There are 11 hidden switches. A switch that is on adds its own fixed numbers to the row, and there is some noise. The rows also spread widely along 12 directions, which tell nothing about the answers.
(in the rows, 128 means zero)
Known rows, each followed by its switches (1 for on, 0 for off):
[142  74 145 144 102 109 166  93 155 128  69 130 123  72 123 148 117 147
 123 121 127 174 133 113 175 148 130  86 111 118 106 123  53 113] -> 0 1 0 0 1 1 0 1 1 0 0
[148 176 126 138 128 137 150 141 100 112 148  98 112 172 138 166 138 149
 162 104 129 123 132 157  90  75 117  77 172 129 155 190 188 163] -> 0 1 0 0 1 1 1 0 1 0 1
[ 42 129 109 104 132 126 140  78 136 134 128 146 172 134  79  80 193  75
  98 156 158 161  73 130 150 111 122 115 102 137  95 128 118 168] -> 1 1 0 0 0 1 1 0 1 0 0
[163 153 120 113 162 138 129 102 161 147 107 130 168 176 158 138 136 144
 143  79 146 169  91 142 113 118 120 172 165  73 165 131 154 168] -> 1 1 0 1 0 1 1 0 0 1 1
[219 116 143 144 147 103 158 142 177 164  79 109 101 129 174 167 121 161
 136 108 100 155 133 105  83 169  86 174 137 130 177  85 109 142] -> 0 1 1 1 0 1 0 0 1 0 1
[ 62 125 110 123 124  90  99  86 129 147  95 153 117 100 146 134 149 117
 154 100 171 147  72 135 154 100 141 112 140 102 148 158 116 153] -> 0 0 0 0 0 0 1 0 1 0 1
[104 110 132 139 173 112  72 164 117 181 103 140 134 148 151 176 103 152
 180 188  63 147  80 121 101 163 164 179 147 104 135 129 102  61] -> 0 1 0 1 1 0 0 0 0 0 1
[ 86 108  76 104 101 150 113 103  95 116 104  99  63 162 128 166 168 144
 163 160 104 141 101 129 117 114 150 131  90 110 141 160 156 123] -> 0 1 0 1 0 1 0 0 1 0 1
[116 124 121 146 164 139 122 130 149 151 139 149 162 219 125 133 123 138
 195 121 148 120 149 100  76 131 147 165 177 139 153 149 180 151] -> 0 1 0 0 1 0 1 0 1 1 0
[138 128  70 123 175 168 150 122 136 150  81  63  86 138 113 180 141 120
 173 101  75 125 112 135 104 117 183 118 112  83 144 150 114 133] -> 1 1 0 1 0 0 0 1 1 1 0
[134 106 143 130 161 157  95 136 142 135 117 172 183 216 133 136  97 170
 181 178 108 157 140 111 119 157 151 179 159 117 130 129 140  79] -> 0 1 0 0 1 0 1 1 1 1 0
[231 127 161 127 127 128 133 112 175 130  65 128 136 135 175 175 103 144
 103 153 110 165  99 152 138 135 111 167 112 112 177 135 122 137] -> 0 1 0 0 0 1 1 1 1 0 1
[ 86 108 143 165 135 110 148 122 153 158 103 117 139 115  98 148 118  99
 152 126 111 133  96 120 114 111 176  91 138 119  93 148  98 160] -> 1 1 1 0 1 1 1 0 0 1 1
[126  95 124 108 107 136 166  93 166 109  97 141 145 157 103  89 156 150
 130 113 164 188 146 102 155 157 101 145 102 138 103 114  97 147] -> 0 1 0 0 1 1 0 0 1 0 1
[139  97 148 144 110  70 137 122 158 136 116 140  95 107 161 143 133 161
 111 111 116 141 113 104 109 141  66 121 171 131 140  73 131 136] -> 1 0 1 0 0 1 0 1 1 1 0
[ 64 106 112 125  94 137 135  91 116 117 158 163 135 135  95  85 177 139
 134 120 139 158 123 111 142 122 116  85 143 130  96  98 132 125] -> 1 0 0 1 0 0 1 0 1 1 0
[ 86 141 100 122 173 133 115 105 120 174 119 148 155 166 117 141 167 123
 181 117 130 142  97 132 110 111 159 136 166  89 147 145 135 143] -> 1 1 0 1 0 0 0 1 1 0 1
[126  63 121 139 111  84 156  82 169 150  63 135  85  74 133 147 147 126
 133 126 123 162 109  84 148 164 127 123  94 133 129 105  75 141] -> 1 1 0 1 0 1 0 1 1 1 0
[135  77 136 148  89 120 127  80 145 135  69 147 109 118 135 152 141 129
 143 149 133 169 118 108 156 145 162 119  91 121 132 132  84 141] -> 1 0 1 1 0 1 1 0 1 0 1
[ 46 168 107 125 195 122 125 157  95 146 144 106 157 168  90 127 148 104
 166 151  89 144  82 141  95  96 135  95 164 121  94 159 145 123] -> 1 1 0 1 1 1 1 0 1 1 0
[131 138 133 129 167 113 131 154 122 121  94 113 126 138 151 165  65 150
 186 104 103 133 104 137 116 100 119 122 178  94 131 168 133 120] -> 0 1 0 0 1 0 0 1 1 0 0
[138 152 118 140 172 110 117 148 120 181 120 117 121 150 153 187 164 161
 158 127 107 139 118 133  80 134 147 118 174 105 166 138 124 130] -> 1 1 1 0 1 1 1 1 0 0 1
[118 176 133 143 176 126 109  95 127 193  86 119 174 116 136 186 175 103
 125 133 129 160  75 191 139  84 193  70 161  64 170 181  95 155] -> 1 1 1 0 1 1 1 1 1 0 1
[134 101 156 132 144 165 109 113 145 153 127 161 205 183 114 137 129 135
 104 212  79 153 111 134 126 147 148 167 136 112 112  87 117  70] -> 0 1 0 0 0 1 0 1 1 0 0
[134 135 156 173 168 123 136 139 142 208 118 135 151 122 101 168 161  82
 133 196  61 119 108 137  87 130 182 106 132 141 134 124  88 127] -> 1 1 1 1 0 0 0 1 1 0 1
[ 97  91 141 162 103 114 141 122 119 120 118 155 104 127  94 139 134 147
 178 136 113 138 157 109 143 124 157  52 136 151  86 159  92 113] -> 1 0 0 0 1 0 0 1 1 1 1
[168 106 143 156 139 126 105 112 162 161  74 138 113 138 156 187 110 132
 158 165  98 131 101 125 115 145 175 145 111 127 171 153 115 132] -> 1 1 0 0 0 0 1 0 1 1 1

New rows, each followed by its switches (1 for on, 0 for off):
[131 136 155 136 157  87 123 128 162 149 108 154 162 163 140 127 132 133
 144 139 138 163 100 121 110 139 101 149 157 145 142 137 135 157] -> 1 1 0 0 1 1 1 0 1 1 1
[112 129 127 158 133 131 110 142  90 168 145 128 106 149 115 195 161 118
 154 210  69 103 115 132  89 117 190  89 118 153 129 171 134 105] -> 1 1 0 0 0 1 1 1 0 0 1
[ 93  67 120 142 131  65 131 116 157 161  73 139 106  90 116 139 158 107
 134 172 115 166  99  74 138 181 131 138  93 164 109 101  69 123] -> 1 0 0 1 1 1 1 1 1 0 0
[103 107 130 145 100 129 160 114 148 120 124 116 128 141 100 126 119 102
 144 101 138 119 116 115 116  98 146 114 129 129  93 138 131 175] -> 0 0 1 0 0 1 1 0 0 0 1
[104 102 152 149 125  75 124 102 142 150  68 148 119  98 163 159  88 130
 176 105 138 154  84 114 138 112 131 127 156  97 138 151 101 150] -> 0 1 1 1 0 1 0 0 1 0 1
[ 97  96 133 166 109 109 173  96 136 154 125 137 131  89  78 131 168  86
 130 127 126 134 131 112 139 122 162  57 129 147  98 126  88 155] -> 1 0 0 1 1 0 0 1 1 0 0
[119 114 124 129 112 127 144 121 118 116 132 155 101 149 107 121 154 124
 155 182 112 137 137 104 121 130 124 108 102 173 119 147 146 137] -> 1 1 0 1 0 0 1 1 1 1 0
[ 99 108 112 142 149 101 121 101 146 175  74 114 125 116 141 177 138 125
 158 112 122 157  79 123 124 131 158 136 145  90 151 135 102 140] -> 0 1 0 1 1 1 0 0 1 0 1
[111 154 122 125 153  86 152 162 120 117  87  87  79  78 138 151  95 137
 167  87 104 143  91 144 127  96  95  76 142 119 114 172  99 139] -> 0 1 0 0 1 0 0 0 1 0 1
[106  77 127 150 112 127 183 152 125 118 136 124 127 118  72 110 128 159
 162 113  85 167 157  79 126 156 122  78 137 144  34  84  62  89] -> 1 0 0 1 1 1 1 1 0 0 1
[112  89 116 109  86 148 118 136  93 107 141 142  95 128 113 134 169 171
 105 233  71 159 139 113 141 167 123 115  67 162  90 104 103  41] -> 0 1 0 0 0 1 1 1 0 0 0
[113 130 129 142 148 137  87 113 119 172  99 149 131 150 122 176 166 103
 148 222  79 139  87 148 124 124 199 123  99 125 155 171 122 111] -> 1 1 0 1 0 0 1 1 1 1 1
[143 138 136 131 107 132 180 103 125 105 106 138 122 104 113 130 118 116
 157  89 155 138 129 140 157  83 147  62 113 124 111 199 106 179] -> 1 1 0 0 0 0 1 1 0 0 1
[154 100 179 177 125 106 163 127 160 145  97 155 130 105 112 150  80 113
 170 134 103 119 145 114 133 119 156  86 128 162 104 160  80 134] -> 0 1 0 0 0 0 0 1 1 1 1
[ 99 120 130 119 140 144 145  89 151 163 125 161 193 153  92  99 184 122
 117 144 135 179 118 124 134 133 139 135 137 108 112  88  97 137] -> 0 1 1 1 0 1 1 1 1 0 1
[ 87 128 135 145 173  83  98 104 135 191  85 137 142 114 152 183 128  97
 153 145 125 123  71 135 119 104 169 131 158  93 163 160 115 144] -> 0 1 1 0 0 1 0 1 1 0 0
[162 126 120 130 172 144 148 136 182 161  91  80 143 138 125 147 147 142
  93 134  81 168  97 134  96 157 117 146 133 100 139  69 103 128] -> 1 1 1 0 1 1 1 0 1 1 0
[179 121 108 126 134 150 142 115 139 132 114 106 117 138 156 162 123 174
 135  71 100 144 109 136 108 123 111 133 184  64 159  83 143 125] -> 1 0 0 1 0 0 0 1 1 0 0
[133  92 128 136  94 155 125 126 116 127 150 154 128 171 131 143 141 201
 157 157  89 160 141 109  99 149 122 131 175 117 129  85 154  84] -> 0 1 0 1 1 0 1 1 1 0 1
[125 118 119 143 139 124 140 154 109 142 160 133 119 185 106 139 180 155
 153 154 110 127 184 100  87 157 117 112 146 173 122 116 138  99] -> 0 0 0 0 1 1 0 1 1 0 0
[ 88 142 127 113 142 140 135 119 121 141 109 121 151 129 102 120 155 117
 122 154  97 170  92 152 140 107 134 109 117 101 100 127  91 117] -> 0 1 1 1 0 1 0 0 1 0 1
[130 123 108 118 158 138 115 157 102 119  92  76  85 139 147 196  88 156
 159 159  39 126  83 142 101 110 134 120 134  90 119 147 127  82] -> 1 1 0 0 0 1 0 1 1 0 0
[148 107 153 130 130 157 113 111 140 106 102 132 188 178 158 154  55 177
 141 130 104 169  78 142 133 116 124 150 194  58 120 116 151 104] -> 1 1 0 0 1 1 1 0 1 0 0
[104 111 151 124  93  76 185 124 170  88 119 132  99 119 103  87 117 106
 127 119 144 133 103 108 125  98  62 112 125 176  92 146 158 204] -> 0 1 0 0 1 0 0 1 1 1 1
[ 84 101 117 148 102  96 170 115 126 146 140 119 100 123 117 143 147 142
 168  78 134 131 125  94  90 109 126  98 180 113 114 120 144 171] -> 0 1 1 1 1 1 0 1 0 0 1
[ 98  96 126 150  69 112 165 111  96 114 135 150  76 108 101 136 162 149
 175 143 124 141 153  99 129 120 137  41 126 168 105 160 127 143] -> 1 1 0 1 1 0 1 1 1 0 1
[ 81 111 107 111 115 121 176  77 155 115  95 106 125 115  83 103 165  56
 101 128 156 140  80 125 151 101 128 108  71 141  97 154 117 205] -> 1 1 0 0 0 1 0 0 1 0 0
[119 134 102 109 134 117 118  98 138 124  66  83  96 105 155 175 134 110
 107 115 117 142  50 160 141  84 134 115 125  67 156 145 129 163] -> 1 0 1 0 0 1 1 1 1 0 0
[106 119 143 139 146 101 132  97 151 132  79 140 148 120 123 140 107 119
 160  83 138 153  99 135 161  97 143  95 154  89 104 159  86 146] -> 1 0 0 0 0 1 0 1 1 1 1
[102 146 141 128 182  96  88 159 133 162 117 153 158 189 133 151 132 115
 164 196 112 142  96 130 102 130 146 171 135 146 135 180 145 122] -> 0 1 0 0 1 1 1 1 0 1 1
[ 94 131 118 130 120  60 143 117 133 151 143 121  92  94 148 139 165 109
  98 117 137 116  64 116  88 115  75 124 150 146 148 111 168 182] -> 1 1 0 0 0 1 0 0 0 0 0
[112 154 152 120 164  70  94 137 118 167 123 163 149 136 163 150 138 117
 127 172 105 150  50 144 108 118 101 158 161 115 149 142 147 130] -> 1 1 0 1 0 1 0 1 0 0 1
[104  93 101 169 100 130 160  94 123 160 140 118  96 149 105 177 181 143
 178 103 136 110 152  96  84 116 177  69 167 136 140 141 152 168] -> 1 1 0 0 1 1 1 1 1 0 1
[170 121 121 116 132 137 144 130 134 114 104 154 111 170 132 123 158 187
 174 132 129 184 169 104 130 166 107 128 120 144 141 136 119 121] -> 1 1 0 1 1 0 1 1 1 1 1
[169 116 129 159 123 144 141 115 134 169 130 130 128 157 126 171 168 109
 129 171 112 121 128 122  94 149 175 139 117 145 170 140 149 153] -> 1 1 0 1 1 0 0 0 0 0 0
[ 70 115 138  96  96 105 152  98 157  91 109 134 151 136 110  74 131 121
 100 128 160 181  68 127 148  98  71 136 133 116  90 115 145 183] -> 0 1 1 0 1 1 1 0 1 0 1
[ 46  77 118 131 108  95  94  86 126 145  85 147 120 107 115 153 160 104
 123 186 131 152  76 124 171 130 165 119 101 119 113 144  96 111] -> 0 0 0 0 1 1 0 1 1 0 0
[181 107 126 135 114 137 169 143 155 120 113 100 100 127 128 144 127 149
 124 104 113 131 155 115 112 141 120 123 129 122 131 106 116 140] -> 0 0 1 0 1 0 0 1 0 0 0
[157 122 152 153  82 102 191 102 139 131 112 126 104  60 110 137 164  88
  94 141 125 149 111 130 147 119 127  60  72 170 113 151  89 174] -> 1 1 0 1 0 1 1 0 0 0 1
[ 64 169 124  93 153  56 134 143 122 138 119 128 128  73 143  95 163 150
 105  90 147 192  65 141 139 118  44 100 158 107 112 111  94 141] -> 0 1 1 0 1 1 1 0 0 0 1
[ 80 113 108 116 113  65 124  93 123 129 103 150  95 104 152 131 164 120
 137 105 185 142  92 105 142 115 108 116 133 121 141 147 132 179] -> 1 0 1 0 0 1 1 1 0 0 0
[106 143 115 109 125 114 130  78 148 142  59 134 128 107 123 122 178  82
 125 145 175 185  79 151 172 111 152 124  72 116 158 185 102 196] -> 0 1 1 1 1 0 1 0 1 0 1
[184  78 177 166  65  99 144  71 158 135  76 170 119 100 157 171 113 119
 130 167 138 153 119 116 158 128 150 117 104 144 157 156 115 156] -> 0 1 0 1 0 1 1 1 1 0 1
[131  96  86 147 135 138 105 116 135 175 101 114  80 155 156 196 138 155
 198 123 101 115 115  96  73 147 176 168 145 110 183 124 150 124] -> 0 1 0 1 0 0 1 0 1 0 1
[148 105 151 149 112 109 173 125 174 139  73  85 107 115 112 153 123  76
 109 171  92 138  88 126 110 120 138 134  88 147 119 141 117 184] -> 0 1 1 1 1 1 0 0 1 0 1
[139 109 170 154  98  94 113  99 149 169 152 193 169 152 146 146 167 139
 104 182 147 147 112 118 110 145 124 147 164 150 160 113 157 141] -> 0 1 0 0 1 1 1 1 0 0 1
[152 100 108 158 130 166 166 131 126 152 119  84  95 152 111 173 146 138
 154 141  69 121 152 105  75 144 163 111 122 128 128 105 119 124] -> 1 1 1 1 0 1 0 0 1 0 0
[156  91 139 131 116 118 189 128 194 119  80  72 117 115 113 136 102  87
  91 152  84 142  74 112 101 120 102 161 109 132 109  94 140 186] -> 0 1 1 1 1 1 1 1 1 0 0
[100 135 157 164 168  93 125 166 117 158 149 153 165 160 115 136  99 116
 181 133 104 113 118 110  90 119 139 116 179 151  91 145 114 119] -> 1 0 0 0 0 1 1 0 0 0 1
[ 60 101 142 138  81 132 117  93 102 114 135 180 142 149 120 125 123 168
 175 137 147 153 124 123 143  92 149  77 183 102 109 153 145 123] -> 0 1 1 0 1 0 1 1 1 0 1
[105 116  96  94 115 182 126 122 106  87 147 122 128 223 116 134 122 169
 170 136 109 137 113 123 103 102 134 149 148  91 101 143 187 125] -> 1 1 0 0 0 1 1 1 0 0 1
[109 103 158 148 125 115  86 110 124 169 110 164 144 146 148 173 137 148
 135 201  95 144 100 132 123 131 156 136 147 112 145 124 116  93] -> 0 1 1 0 0 1 0 1 1 0 1
[176 118 146 146 153 123 122 188 138 127 104 101  91 166 155 175  65 171
 184 159  42 134 116 118  73 146 112 159 150 135 134 133 145  89] -> 0 1 0 1 1 0 0 0 1 1 1
[174 126 187 161 129 111 125 123 171 149 106 146 166 127 156 157  80 122
 115 129 100 127  74 147 107  98 123 131 194  96 146 105 140 156] -> 1 0 1 0 0 0 1 1 1 0 1
[120 147  77 103 134 169 147 154  71 104 149  78  78 180 106 160 159 134
 160 163  74 116 124 131  85 101 143 105 104 130 116 170 176 122] -> 1 1 0 1 0 1 1 1 0 0 0
[146 123 119 152 146  95  97 103 140 175  83 112 107 130 169 204 164 115
 125 144 131 131  88 140 116 136 158 133 135 113 198 155 134 150] -> 1 0 0 0 1 1 0 0 1 0 0
[118 154 151 156 154 122 121 177  96 148 148 142 143 160 118 153 110 130
 181 173  93 118 133 135  95 117 159 100 149 158 116 185 129 106] -> 0 1 0 0 1 0 1 0 0 0 1
[136 100 146 194 130 140 116 160 111 179 141 117  95 165 125 206 126 149
 179 206  25 103 141 105  47 142 186  98 152 151 133 122 140  87] -> 1 1 1 1 0 1 1 0 1 1 1
[158  76 109 131  65 135 189  74 147 103  98 127  72  96 120 131 151 134
 132 116 138 147 139  94 143 137 121  99  88 147 133 120 124 172] -> 1 1 0 1 0 0 1 1 1 0 0
[ 33  91 107 128  76 134 134  60 110 129 121 140 122 115  94 127 165 112
 143 130 137 151  87 127 155  93 162  86 122  99  96 140 120 141] -> 0 1 0 1 0 1 0 0 1 0 1
[152  86 138 163  95  82 163 146 156 150 124  99  63 103 144 161 131 127
 115 125  80 114 100  91  66 144  96 135 139 152 126  72 138 161] -> 1 0 1 1 0 1 0 0 0 0 1
[143 108 138 132  94  80 186 119 134 108  94 123  81  96 116 136 144  84
 129 153 145 142 132 106 144 125 114 102  64 187 115 189 120 185] -> 0 1 0 1 1 1 0 1 0 0 0
[212 135 154 151 111 160 161 127 143 115 124 111 143 153 137 167 111 153
 124 105 100 137 147 155 117 101 125  93 158 110 137 128 133 128] -> 0 0 0 0 0 1 1 1 1 0 1
[119 131 136 147 126  65 142  99 141 161  91 151 125  93 124 142 191  86
 129 140 166 163 115 126 154 125 133  93 106 160 150 168  93 175] -> 0 0 0 1 1 1 1 1 1 0 1
[ 97  73 144 148  61 114 128  94  96 119 115 162  96 114 115 157 156 159
 142 199  98 168 123 114 155 139 148  70 110 140 100 144 104  97] -> 1 1 0 1 1 1 0 1 1 0 1
[106 109 156 137 142 139  81 120 147 173 143 173 184 200 131 147 127 124
 131 212  88 118  75 135  88 126 152 195 172 118 145 105 174 109] -> 0 1 0 0 0 0 0 1 1 0 1
[ 96 130 123  89 100  81 150 114 119  82 107 152  97  79 137  76 133 148
 130  76 160 188  86 124 179 120  49 103 118 116  92 130  97 146] -> 1 0 0 1 0 0 0 0 0 0 1
[129 171 109 117 186  74 108 134 120 162  85 110 125 104 174 172 152 135
 138  98 134 169  74 157 133 113 103 123 169  85 180 151 117 129] -> 0 0 0 1 1 1 1 1 1 0 0
[ 62  94 134 148 106 136  93  73 128 167 102 133 147 128 121 173 160 125
 114 180 102 153  59 151 135 113 193 103 145  74 129 126 116 125] -> 1 1 1 0 1 1 0 0 1 0 1
[123  88 131 148 107 155 129 122 113 124  97 130 122 126 110 153 112 159
 164 153  78 168 140 118 155 145 167  95 106 117  84 125  59  59] -> 0 0 0 1 0 1 1 0 1 0 1
[ 47 123 116 115 118 120 115 101  83 109 122 164 122 123 110 123 139 124
 166 162 136 140  99 128 158  93 145  77 125 130 103 182 127 122] -> 1 1 0 0 0 0 1 1 1 0 0
[146 134 134 131 119 118 139  79 144 139  96 145 146 132 139 152 167 134
 125 120 164 171 107 144 148 113 135 100 140 109 161 160 126 174] -> 1 1 0 0 1 1 1 1 1 0 1
[135 146 119 143 173  88  98 169  94 160  79 108  72 102 160 204 130 156
 188 137  70 145 104 141 114 132 144  89 149 111 155 172  86  87] -> 1 0 0 1 1 0 0 1 1 0 1
[ 80 116 153 150 132 116  89 100 108 170 137 185 173 161 127 158 151 132
 147 192 111 138  92 139 124 113 166 113 170 113 128 143 132 104] -> 1 1 0 0 0 1 0 1 1 0 1
[168 180 142 130 152 152 151 109 110 129 138 133 179 160 145 140 132 151
 138  75 152 152 142 170 134  88 114  86 181  89 157 159 139 137] -> 0 1 0 0 0 1 0 0 1 0 0
